Every row belongs to one group in each of 3 separate groupings. Each group adds its own fixed numbers to the row, and there is some noise. The rows also spread widely along 14 directions, which tell nothing about the answers.
Some rows, each with its group in each grouping after it:
[ -1   0  11   0  -6  29   4  -9   7   3 -15  18  -4  -7 -14  15 -25  -7
  25   0   1  -2  -2  11 -24  15 -14   5  17  31] -> Daz guzur z443
[-10 -19   6  19  -3 -12  33 -10  -9  -8   3  14 -12  -3 -15  13 -24 -19
  13  -4   8  14  -4   6 -11  19 -16 -15  31   9] -> pezog bavi z799
[ 10   4 -18  -1  -3 -10   7   6 -10  -7 -16   8 -14  12   7  30   7 -20
  25 -22  10   4   8  -1  -6  13  -7  16 -15  17] -> kagem ded z443
[ -5   8 -14 -11   2 -12   1  21  -5  -9   1  11   0  -7 -17  -2  -7  -4
  -6 -26 -24   1 -12  17   7  21  23   8 -10   2] -> kagem bavi z432
[  7   0  -9  -7 -18   0  18   8  13   2   8  25 -11  -1  12   6   5  -1
   4 -33 -26   0  -2  27  -1  -9  23  18 -15   4] -> pezog rogel z799
[ -6   7  15  -8 -10  15  12  13  -8  12   9  12 -10  -9   7 -11   0  -3
  12   4  -6   0  -6  12  -4 -14 -21   2  18  11] -> fison guzur z432
[ -3   9  16 -10 -10  50 -20   3   9 -10 -10  16  -8 -33  16   6 -13 -18
  28  23   7  19  -4  10 -17  17   1  12  14   4] -> Daz fiki z432
[-26 -15  -2  17   5  12  30 -12  -2   2 -13  26  -5  11   9   2  -1 -15
  -6   5  -2  -2 -10   9  15 -18  -2  18  29  11] -> fison Nel z432
[ 28  17  11 -29  -5  -9 -17 -18   4 -13   5   6   4  16  27   0   2  -3
 -14 -19  21 -35  15   6  18 -11  -1  31  -7 -14] -> fison fiki z443
[ -1  -9  -3   2   9   5 -15  19  14  -5   5   2  -7  -6 -16  -4 -22  12
  10 -11 -17  14   2  10 -14  28  10 -18 -10   7] -> fison ded z799
[-19   4 -15  -3  16   7  13  11  -8  -7  -1   9   5 -10 -25  -6 -17 -18
  -3  -4 -26   8 -11  17   2  13  12   0  10  11] -> kagem Nel z443
[-28 -10   9  -8  20  -9 -13  18 -12  17  -2  -4  -4  -1 -17 -22 -16  16
 -17  -2 -13   5   2  13  15  10 -12  -8   6  10] -> fison rogel z443
[  6  -1  -3  -3   0 -10  -2   3  -4 -28   8  -5  14  -3 -15  -9 -16  -6
  -6 -16   1  -5  -7   3  -2  20  10 -16  14  -3] -> kagem guzur z432
[  0 -15   7  12 -15  10  -9  10  -4   1  -5   6   1   7  24  -3   5   5
   4   3  14   7   5   0   7 -17  -7  -7  14   9] -> pezog guzur z432
[ 27  -3   7  -8 -26  -9  -4   2  19 -31  16   0   6 -13   2  -4  -2 -15
  12 -22 -18 -17 -15  15 -11  27   8 -13   3  -6] -> pezog ded z443
[ -2 -13   0  17   9  -4  33   8   4 -13  24   0 -12  15 -12   0  -3   6
  19   1  15   5  -1 -16 -17  -7 -10 -29  21  -6] -> fison Nel z432
[ -8  -9   0   1 -26  16 -27 -10  16 -21 -34   5  10  -2  18   0  17 -16
   2 -20  -7 -36 -39  13  11  24   4  16   3  23] -> pezog rogel z799
[  4   0  15 -18  -6 -20  17   6  12   9  -8  11   8  -5 -15  -3   5   1
  -8 -13 -30 -34 -25  27  15  20   3  27  18   2] -> Daz ded z443
[ -1   5 -30   9  14   1   3   7   1 -21   7   2 -21  15  23  11  23 -18
  17 -16   9   8  -5 -10   0  -4  -5   1 -27  -2] -> fison bavi z799
[ -6  13   6  -4 -30  31 -15  14   9 -25  24  12   7 -10  19 -25   3  -9
   4 -18   2 -18 -22   5  -2 -18   7 -22  14   1] -> fison ded z799
[ -4 -12  -5   0  24 -13 -20   7   6 -16 -18 -18   1  15  -8   4  11   7
   3  -1  17 -15 -14 -18   7  32  -5   4  -3  -1] -> fison rogel z443
[ 38  -9   1  -8 -13 -22 -13  -1  -1 -17  -4  -8  18  -6   0   2 -13 -12
  -8  -7 -10  -8  10  13   5  27  16   4   4  -6] -> fison Nel z443
[ 40 -14   6  -7   1 -29   0  -7   1  21 -11  -4  -1  18  13  -1  13  11
  -7  -5 -17 -26  18  19  19 -16 -20  13  -1   9] -> fison fiki z443
[  1  -1  13  -5  -4   9   3  34  -8  13 -17   9  17  -5 -30  12 -18  23
  11  11  24   2  -6  -9  -5  18  25  16  34   6] -> kagem guzur z799
[ 20  -4  -1 -12  17  -7 -13  -5  14   4 -21  -3   5  16  -6  13   4  15
   0  -6   3 -24   7   4   5  10  -2  23  -8  10] -> Daz rogel z443
[-12  -6   0  -4 -15  -5 -32  -8  -5 -22  -6  13   5   7  24   0 -22 -13
 -20 -29  16   2  13  11  20  10  11   5  -7   3] -> pezog ded z443
[ 43  -1  -6  -5  -1   1 -13   1  18  -7   5  -6  -7  10  15   9   5   8
  20  -9  -8  -7  18   9 -16  -5  -6  -3 -23  10] -> pezog Nel z432
[ -8  29  -3 -26  25  12 -32   1  -3 -15 -12   0  13   4 -18   1 -15   0
  -8 -11  15 -29 -11   0   7  21   1  20  -3  11] -> kagem bavi z799
[-23  14  -2 -18  18   6 -36 -17  -2 -26   2   3   5  14   6  -9 -29  -5
 -24 -26  20 -14   9   6  17  13   0   6 -13   4] -> kagem Nel z443
[ 27 -14 -11   6 -14 -18   1 -20  11 -19 -15  17   4  10  12  26  -7 -12
  -4 -30   2  -8   8  15   7  18  23  20  -8   1] -> Daz bavi z799
[-35  -3   3  10  14  16  12 -17   0 -16   8  15   5  11 -14 -13 -30  -4
 -11 -11  13  -8 -12   4   1  -6 -10 -16  30  13] -> pezog guzur z799
[ -8   6  -9  -4  25 -17  16  -2 -11 -15  14  -4   3   9 -18  -8 -14 -12
 -11  -9   1  -8  -5   1   7   7  -5  -4  11  -5] -> fison Nel z799
[  4  -9   5  -5  19  -8   8  -2  20 -10  10   2 -15   2  -3  10 -10   9
  10  -5   4   8   4   4 -10  24   0   4  -4 -11] -> pezog rogel z799

New rows. What belongs after each?
[ -7 -16 -19  11  15  -3   8  -1   4  -7 -12  13   6   6 -18   3 -21  -5
 -10 -15 -26   8   0  19   5  11  19   2  -2  15] -> pezog guzur z443
[ -1   0   3   5   3   3   1  17 -17   8 -19   0  -8   6  -3  19   1  -6
  26  11  31   4   1 -17  -8   7 -22   8  19  17] -> fison ded z799
[  5 -28 -21  22  -3 -16   7   3   1  -5 -16   8   9  17   2   7   5   3
 -12 -20  -7  -2   2   8  15  -9  23  -1   3  10] -> pezog rogel z799
[  3  -1   1  -4 -27  20 -14   4   3  -8  -8  16  16 -22   0  -8 -14 -10
  -7 -15 -19  -4  -9  26   1   4  24  -1  14  15] -> Daz rogel z799
[ 38  -9  -6   5 -17   2 -20   6  10 -14 -20  -4   6  12  11  22  13  -3
  26  -9  13 -16   5  -6  -9  11  -1  -2  -4  18] -> kagem ded z443
[ 11   0  -7  -3 -10  -2 -15   0   5  -7  -2   9 -12  22  10  14  -3   7
  10 -32  10 -13  11   3  -5  -2  -6   1 -24  16] -> pezog bavi z443
[ -4  10 -17 -12  14  17 -28   3   2 -25 -10   0  28  -6 -25 -16 -18  -8
 -18 -12 -18 -21 -13  12   4   7  22  -3   2  15] -> pezog rogel z443
[ -9 -25  18   9 -18  17   1  -7  38 -19 -18  22   0  -1  18  11   4   4
   9  -2   2 -11 -32   7   3  31  25  28  17  -6] -> pezog guzur z432
[ 24 -18   6   7  12  -2  -1 -11  13   2 -11   8   1  -2  -9  11 -21   3
   3   7 -13   1  11  16  -5  19  -1   5  10   8] -> fison bavi z799
[ -5  15  -7  -5  -4  37  -7  28 -10  -7  -9  18   9 -19  -8  11  -8 -16
  18  17  10  12  -7  -4  -9  -3  21  15  16   8] -> pezog bavi z443
[-28   6  -9   9 -16  44  -3   5  -9  -7 -11  24   2  -5   0   1 -19 -19
  10  -8   6   4 -10   9  -8 -13   8  -1  18  31] -> pezog Nel z799
[ 28   5   7  -9 -48  -7  10  -1   2  -2  13  13  -9   4   6   5  -2   1
  18 -48  -5 -23   4  19 -18  -6  -8 -12  -2  23] -> kagem rogel z799
[-10   4  18 -11 -13  30 -34  31   3   0 -15  -2   1 -25  -5  -5  -7   6
  21  15  10   2 -21  -3  -8  36   7   4  15   5] -> fison fiki z799
[-19  26   9 -26  14  12 -19   2  -9 -17   0   7  -4 -10  18   2  -6 -24
  -2   5  29   0  -6  -3  14  19  -5  35   5 -15] -> fison ded z799
[  0 -13  -8   5 -15   4   3  -5  25  -8 -13  10 -24   2  23  10  25 -11
  22 -27 -25 -11 -24  17  -5  22  -4  13 -21  14] -> fison rogel z799
[-27 -14  -1  24  -2  26  11   4   0  -5 -17  15   8   9 -12  -6   5  -2
   7   6   3 -18 -31  -4   3 -12  -9 -16  39  27] -> kagem bavi z432
[  3 -11   7   5 -22  15 -22  -2   6   4 -11  14   0  -1  22  -4  -9  -1
  -2 -14 -12  -5   6  25   7  -8  -5  -4   2  25] -> pezog ded z799
[ 26   1  16 -15 -24 -13   9  19  -3  13   6  13   2  10  -5  14 -11  21
   8 -17  18 -10  17   3  -6  -5  10  16   9   1] -> pezog guzur z443
[ -8  -4  15  -1  -3   9  -2  12   9   1  17   3  -6   8   4  -9  -7  19
   5  -5  13  -6  -1   1  -3  -7  -6 -12  11   1] -> pezog Nel z799
[ 38  -8  15   4  -5   6   0   1  11  -6  -2   4  18  13 -11  10  -5  22
  10  10  23 -28   5 -10 -10 -16   0  -5  30   4] -> pezog bavi z432
[  8 -11  -1   2   6  -9 -26   5  -8 -10   1 -20  -4   4  22 -13  11  -7
   0   4   8   4   9  -3   9   0 -26 -21  -3   2] -> fison rogel z443
[ 31  -3   2  -6   2   3 -12  -2  14 -22  -6  -7  32  -3 -11 -13   1  -3
  -9   6 -13 -35 -19   6   6   9  12   1  22   0] -> fison guzur z443
[ 23   6  -5 -10 -17  -8 -25  23 -12  -7   5  -9   1  -9  18   0   0  -6
   8 -15   1  12   9   8  -2  11   3  -5 -14   2] -> pezog guzur z799
[ -7   8  -5 -12  23 -17  31 -10   2  -4  16  15 -14   6 -17  -1 -18 -13
  -4 -21 -22  -6   2  20  -1   6 -11  11  -1   1] -> fison ded z443
[  7  -1   6   3   9  30  -4  18   1   9 -29   7   9   0 -13  22  -4   9
  24  29  28  -1  -6 -17 -11   9   7  26  28  12] -> fison guzur z799
[ -7  -9   4  -4  16 -14  12  12  -3   9   2  11   0  13 -16  -1 -13  24
 -15  -7   9   2  12   0   9  -6  15  12  11  -8] -> fison rogel z432
[-32 -11   2   8  11  15  11  -1  -6   9 -13  17  -4  -5   8  -7  -2 -11
 -10  13  -5   9 -10  13  18  -8  -5  14  24   9] -> fison rogel z799
[ -1  10   1  -7 -27  17   1   7   7 -26  25  17  12  -3  -5 -12 -14   4
  -3 -34  11 -14  -8   4  -8 -11  28 -17  14  -1] -> kagem rogel z799
[  0 -13   9   3   0   3  -4  -8   8  -3 -12   5   4   8 -18   1 -21  10
   4  -9   1 -17   0   7  -3  15  -6 -10  17  18] -> kagem fiki z443
[  3  -6  -9   8 -10  18   3  -1  19 -36  18  14  -5   0  -8   3 -18  -1
  15 -25   5   7   0  -4 -27   9  24 -21  -2  -2] -> fison rogel z432
[ 17   2  10  -7  14  26 -33 -24  15  -3 -21   7  14   9  18  -2 -10   1
  -9  11   5 -29  10  13  11 -12 -15  18  10  20] -> fison ded z799
[ 14 -13  16   1  -2  11  -2   6  22  11   4   7  -8   3   3  -3  -7  25
  12   0 -14  -3   4  16 -11  -2  -8  -5   2  12] -> pezog guzur z432
[-23   4   8  -9  -2  31  -4  16   7  20 -20  16 -10 -15  -6   0   0   2
  16   3 -22  -4 -22  22  -5  10  -7  19   7  30] -> pezog rogel z799
[ 20 -12  13   6 -15  -2  -9 -20   3 -15 -17  -2  10   6  11   1   2 -15
   5   2   6 -31  -9   5   2   6 -25  -3  27  17] -> fison ded z432
[-19  -9  -5  16   8  26  11  19   4 -10  -4   7   4  -3  -7   0   3  -6
  13  20  12   7 -21 -13  -2   1  14  -1  29  -1] -> fison Nel z799
[-22  -1   2   6   2  30 -21  13 -21   2 -30   3   6 -14  -7   3 -16 -14
  13  22  20  12  -7  -4   0  11  -7   1  28  23] -> pezog fiki z799
[  9 -25 -18  30  -7  14 -16   1   3 -18 -20   1  18  18   9  -1   8  -8
   1   0   7 -11   0  -8   8 -21   3 -24  16  21] -> fison ded z443
[ -6   3  -6  -3  13   8  -7   5  -8 -12 -17  -8  14 -11 -18  -4  -5 -25
   5  14 -13 -12 -21   8   2  20  -9   2  19  17] -> pezog Nel z443
[-21  -5 -11  12  10  13  15 -10  -2 -20   7  13 -18   0  19   0  -2 -31
   8   3   7  20   0   1   3  -6  -9  -4   7  -5] -> fison fiki z443
[ 10 -20 -11  15 -17 -11  13  20  13 -29  15  -6   2   4 -20   1   3   5
  19 -25  -2  -4 -17  -9 -21  16  18 -38   5  -1] -> pezog rogel z443
[  5  -5   8  -9  11   7 -16  -2  27  -2   0  17 -14  11  12  14 -12  19
   4 -10   6   0  14   9   0  11  10  21 -21  -4] -> pezog bavi z443
[  5 -16  -5  18 -28  14 -25   9 -16  -4 -34  13  21   4   4  15 -18  -8
   1  -6  23   2  10   0   5  -4  16  -2  23  30] -> pezog ded z799
[-31   3  -1   4  -5  10   4  22 -20 -13 -11  10   8 -11 -19  -2  -5 -16
   5   2  14   2 -29  -8   5  17   8  -1  33   6] -> kagem bavi z432
[ 12   4  25 -17  14 -11   2  23   4  19   4  -3  -3  -2 -12   0   4  25
   8  18  10 -16  -8  -3   2  12 -11  18  19 -11] -> fison bavi z799
[ 30 -14   6   1  17 -10  17  -9  21  -3  10   0  -8   1   8   7   5   4
   9  10  -5   2   9   8  -5   5  -5   7   6 -15] -> fison rogel z799
[-18  -1  14  -9  25   2  24 -12  23  -1  12  13 -11   0 -16 -11 -14   6
  -3  -2 -20 -17 -19  21   2  10 -10   7  16  -3] -> pezog fiki z799
[  5 -12   1   5 -14 -20   8  -3  13 -10  10   4   0  16   7 -12   7   3
  -7 -33 -17 -28 -14  18  10  -5  -8 -15   4   8] -> pezog ded z799
[ -4   3  10  -8  19  19 -11   7  -2  -5 -12  -6  10  -6  -9   0  -1  -1
  10  28  20  -6  -7 -10   0   9 -13   5  28   5] -> kagem rogel z443
[ 22   7   8  -4 -43  17  13   7   5   2  10  24   3   0  11   0   0   3
  14 -28  -5 -18  -3  18 -11 -23   7  -1  13  19] -> kagem guzur z799
[-30   0   8  -5  13  10  16  10   1  -1  -5   8   0 -16  -8 -13   9 -10
   0  13 -16  -3 -32  12  11  12  -5  10  29   1] -> kagem rogel z432
[ 26  -2   1  -4 -12 -13 -23  16  -8  -3   5 -16  12  25   1  -8  10  25
   0 -19  23 -29  12 -12   2 -25 -11 -24   1  13] -> pezog rogel z443
[ -3  12  15 -11 -36  18  22  19  -6   4  25  28 -16  -5  10   2  -8  -2
  21 -20  15   6   3   4 -17 -17   2   5  11   2] -> fison guzur z443
[-15  13  -2 -17   0  13 -31   6 -17   0  -3   9  -9   3  17  -1 -14  -4
  -4 -17  20   9  20   3   7  -5  -7  11 -16  12] -> fison rogel z443
[-19  -2   0  -5  10   5 -30  -2  -8 -10 -14   4 -11   8   5  12 -29  -1
   3 -13  25  17  19   0   0  28  -4   6 -13  12] -> kagem Nel z432
[  9 -16  11  14 -19  11   8   2   8  -7  -1  18   4   2 -13  12 -24  11
  12  -5  19  -2   1  -3 -16   8  14  -9  28   6] -> fison bavi z799
[  9  -8   7  -5  25   1 -11   2  15  -4  -6  -6  -9   8  -8  19 -15  12
  20  10  15   7  15  -6 -11  32  -6   6  -5   2] -> kagem Nel z443
[  2  10  -3  -6  23  20  -3  11   1  -8  -3  -7   6   0   1   1  13  -8
  15  27  10  -7  -9  -9   1  -3 -10   7  14   2] -> kagem Nel z443
[ -5  10  -5 -13   6  -3 -16  23  -8   2  12   5 -11   6  -8  -1 -15  12
   3 -22   3   8  14   5  -3   2   0  -6 -20   7] -> pezog bavi z443
[-19  13   4   2   3  41  16   2   2 -20  17  14  -7 -12   2 -10  -4 -20
  21  11   9   4 -20  -4 -18 -10 -13 -10  26   3] -> fison guzur z432
[  2 -11  -9  15 -13   0 -18  -6  -9 -15 -15   1 -13  17   6  23 -10 -10
  24 -23  30   5  12 -10 -15  15 -22 -19  -9  27] -> Daz bavi z443
[ 21  -9  11   0 -17 -16  13  -2   8 -20  16   2   6   6  -7  -4   0   0
   3 -15   4 -27 -14   0  -3   7  -1 -14  21  -8] -> fison bavi z443
[  1 -15  -7  10 -14  15 -16  17  -8   6 -26  -3  -1 -10   5   1  10 -11
  20   4 -16   8  -7  10  -2  10 -12 -13   6  32] -> kagem rogel z443
[-23   2   0   1 -27  18   6 -18  -3 -23   3  29   0   7   6  -3 -23 -19
  -4 -36  12 -15  -5  12   1 -12   6  -3  15  14] -> pezog fiki z443
[  2 -11  15  -2 -19  23 -14  20  28  -2  -6   8   1 -12  11  -6   9  14
  13  -1 -12 -10 -29  10  -2  24  18  11   6   0] -> fison guzur z799
[ -6   7   1  -6  18   3   2  27  -7   0   2  -5  -1   0  -1   4   9   4
  12  14  21   5 -11 -12   2   5  -4  12  12  -7] -> pezog guzur z799
[-35   1   6  -7  18   0  12  13   5  -9  23   7  -8  -9   1 -24   2  -1
 -14  -3  -7   6 -21   8  15   5   5   0  13 -21] -> fison rogel z799
[-16  -4 -19   4  14 -23  17   9 -17 -18  -3  -2  -8  14 -14   8   2 -12
   3 -18  15   4  -8 -14   2  14   1   1   2  -3] -> fison rogel z432
[  7  -8  -2   5 -14  20 -44   1   1 -16 -31   1   1   2   4  21 -16  -7
  21  -7  22  -2   3  -4 -13  30  -5  -3  -7  28] -> pezog bavi z443
[  1 -15 -19  17  16  -6 -18 -17  -3 -23 -24  -2   0  19  -5  13 -12 -11
   0 -12  10  -5   3  -5   1  19  -8  -7  -6  19] -> fison bavi z432
[-24 -10  -7  17   5  22  12  27   6  -5 -10  10   2   5  -9   2  15   0
  18   9   5   0 -25 -12   0  -3   6  -7  24  11] -> kagem ded z443
[ -5   6  -4 -14  10  -4 -26  22  -9 -10 -10  -8  -5 -11  -3   8 -13  -9
   8  -3   8  17   0   0   0  45  13  17 -13  -5] -> fison Nel z799
[ 12 -19  -3  10  15   7  -1  -7  26  -9  -1   6 -15  18  19  16   2   8
  14   3   8   6  15  -2  -4   5   2   8 -13  -4] -> fison Nel z443
[ 10  -8   6   0   7 -14  38   6   7  18  12  10 -14   6 -15   4  -5  13
  13 -11 -20   0   0  18 -10   3 -15  -3  10  11] -> kagem guzur z799
[ -8  -4   4   7   3  13 -11   0  -3  -9  16   8 -13   9   0  -7 -26  10
   6 -11  15  11  17  -2 -13 -10 -16 -30   2  11] -> fison bavi z432
[ 36   8  17 -15 -20  15 -40 -12  13 -22   7  -4   6   2  22  -2  -9  -3
  12 -11  19 -26  14   2 -13   2 -17 -11  -2   8] -> fison ded z443
[ 10 -14 -10   9 -14  10 -22   1  10 -21  10   2  13   4  10 -17  -9   2
 -10 -22 -11  -3   8  13   1 -16  14 -32  -4  11] -> pezog rogel z443
[ 33  -4 -12   1   3 -22  -6  11 -17  -4 -14 -10   5  12 -15  21  -2  -3
  15  -6  13  -4  14  -7  -6  14  -9  -7   0  15] -> kagem bavi z443
[  5 -14 -13  20  -7  -9  10 -20   4 -37  -2   6  -7  21  17  14   3 -26
  12 -21  23  -7  -2 -11  -5   5 -10 -10   5   2] -> fison ded z432
[-17   4  -6   2   9  33  -8  23 -11  15 -22  10  -1  -3 -20   1 -14   3
  15  12  -6   5  -3   3 -10  -3  -3   4  11  33] -> fison Nel z432
[ -2  12 -19   1  15  18 -21  -9  -1 -26 -11   3  13  13  10  -2   7 -17
  -8  -4  14 -26 -13  -6  13 -11   1   8   2   9] -> fison bavi z799
[ 22  -9 -16   9  13  -9 -10   2  -5  -2 -29  -9  17  21  -5  10   9   3
  -1  -1   5 -22  -3  -5  11   0  -1  11   6  18] -> fison guzur z799
[-32  -8 -20  13  15  14 -22  -7   9 -14   4  15 -25  14  32  -4  -5  -6
  -5 -28  -6  23   7  15  14   0  -5 -12 -34  11] -> kagem bavi z799
[ 16  -2  27 -12 -21  18 -14   5  19   0   1   5  11  -3  10 -13   7  20
   2   2   2 -32 -11  10   0 -13  -2   2  21   5] -> pezog rogel z432
[ 29  -4  15  -9  -4 -10 -12  -9   5  -1 -10  -1  -6  -1 -12  14 -20   6
  18  -9  -3 -12   9  14 -17  33 -22  -3   0  20] -> kagem bavi z432
[-14  -2   6   6 -15  14  -2  19   2 -10  25   7 -10   7   0 -10 -15  17
  12 -23  22   7  -1  -9 -15  -5   3 -29   6   3] -> fison guzur z799
[ 34  -7   7   3 -23  20   3   0   8 -14  -3   8  20 -15  10  -1   3 -15
  11  18  -3 -12  -4   9  -3 -15  11  -2  34  -2] -> pezog fiki z443
[-29 -25  10  19  -5   9 -15  11  -4  -6 -12   5  -3   2   6  -5  -6   1
   0   7  19  10 -11  -9  11  14  -6 -14  21   5] -> fison bavi z443
[  3  -6   5   0  -7 -10  10   5 -11 -16   3   3   1 -14 -12   0 -20 -17
   6  -4   0  12  -5   5  -8  29   3  -4  20  -3] -> fison guzur z432
[-24   3   9 -16  19 -20  14  13 -10  11   9   2  -6  -1 -16 -16  -7  -1
 -15  -3 -16  -6 -11  15  18  14 -10  13  11  -5] -> fison Nel z443
[-32 -17  10  18   0  11   4   7 -12   4   1   4  -7   6   2 -13  -9   2
   5   3  11  11  -5   0   4  -7 -29 -30  27  20] -> kagem guzur z443
[ 12 -10  -8  10   5 -12  41   0  -3  -4 -11   6 -10   0  -8  29   9 -21
  27   5   6   6  -8  -2 -12  14  -5  17  19   3] -> pezog rogel z799
[  2   2  -3   1 -19 -12  28 -13  -3 -29   8  18   2  -4   8   5   2 -35
  -2 -20   4 -14 -23   7   7  10   9  12  22 -13] -> fison bavi z799
[ 19 -19  -8  13 -12 -14 -18  -9   0 -16  -7  -1  -5  16  26   7   5  -9
   1 -18   6  -3  11   3   9   3  -9  -9 -12   7] -> fison bavi z443
[-26   1 -12   2  17  16   8  19  12 -20  -4   3  -4   5 -15   3  15  -2
  17  -1   9  -9 -33 -18  -5  15  12   6   5  -3] -> fison rogel z443
[ -9  12  -7 -13  13  20 -28   9  -4 -11  -1  -2  18 -10  -9 -25  -9  -2
 -16  -2 -16 -12  -9  13   8 -10   4  -9   6  14] -> pezog rogel z432
[ 16 -18  -8  22 -11   2  13  -2  -2 -12   0  -6  13   2 -13 -13   5  -8
   7  -3 -14 -17 -14   4  -9 -13 -13 -39  31  22] -> fison rogel z799
[-20  -1  14 -10  22  -1   7  13  -9  20  -1  10 -14  14   3  10  -5  20
   2   9  35  13  20  -9  10  -9 -12  19  10  -2] -> kagem rogel z443
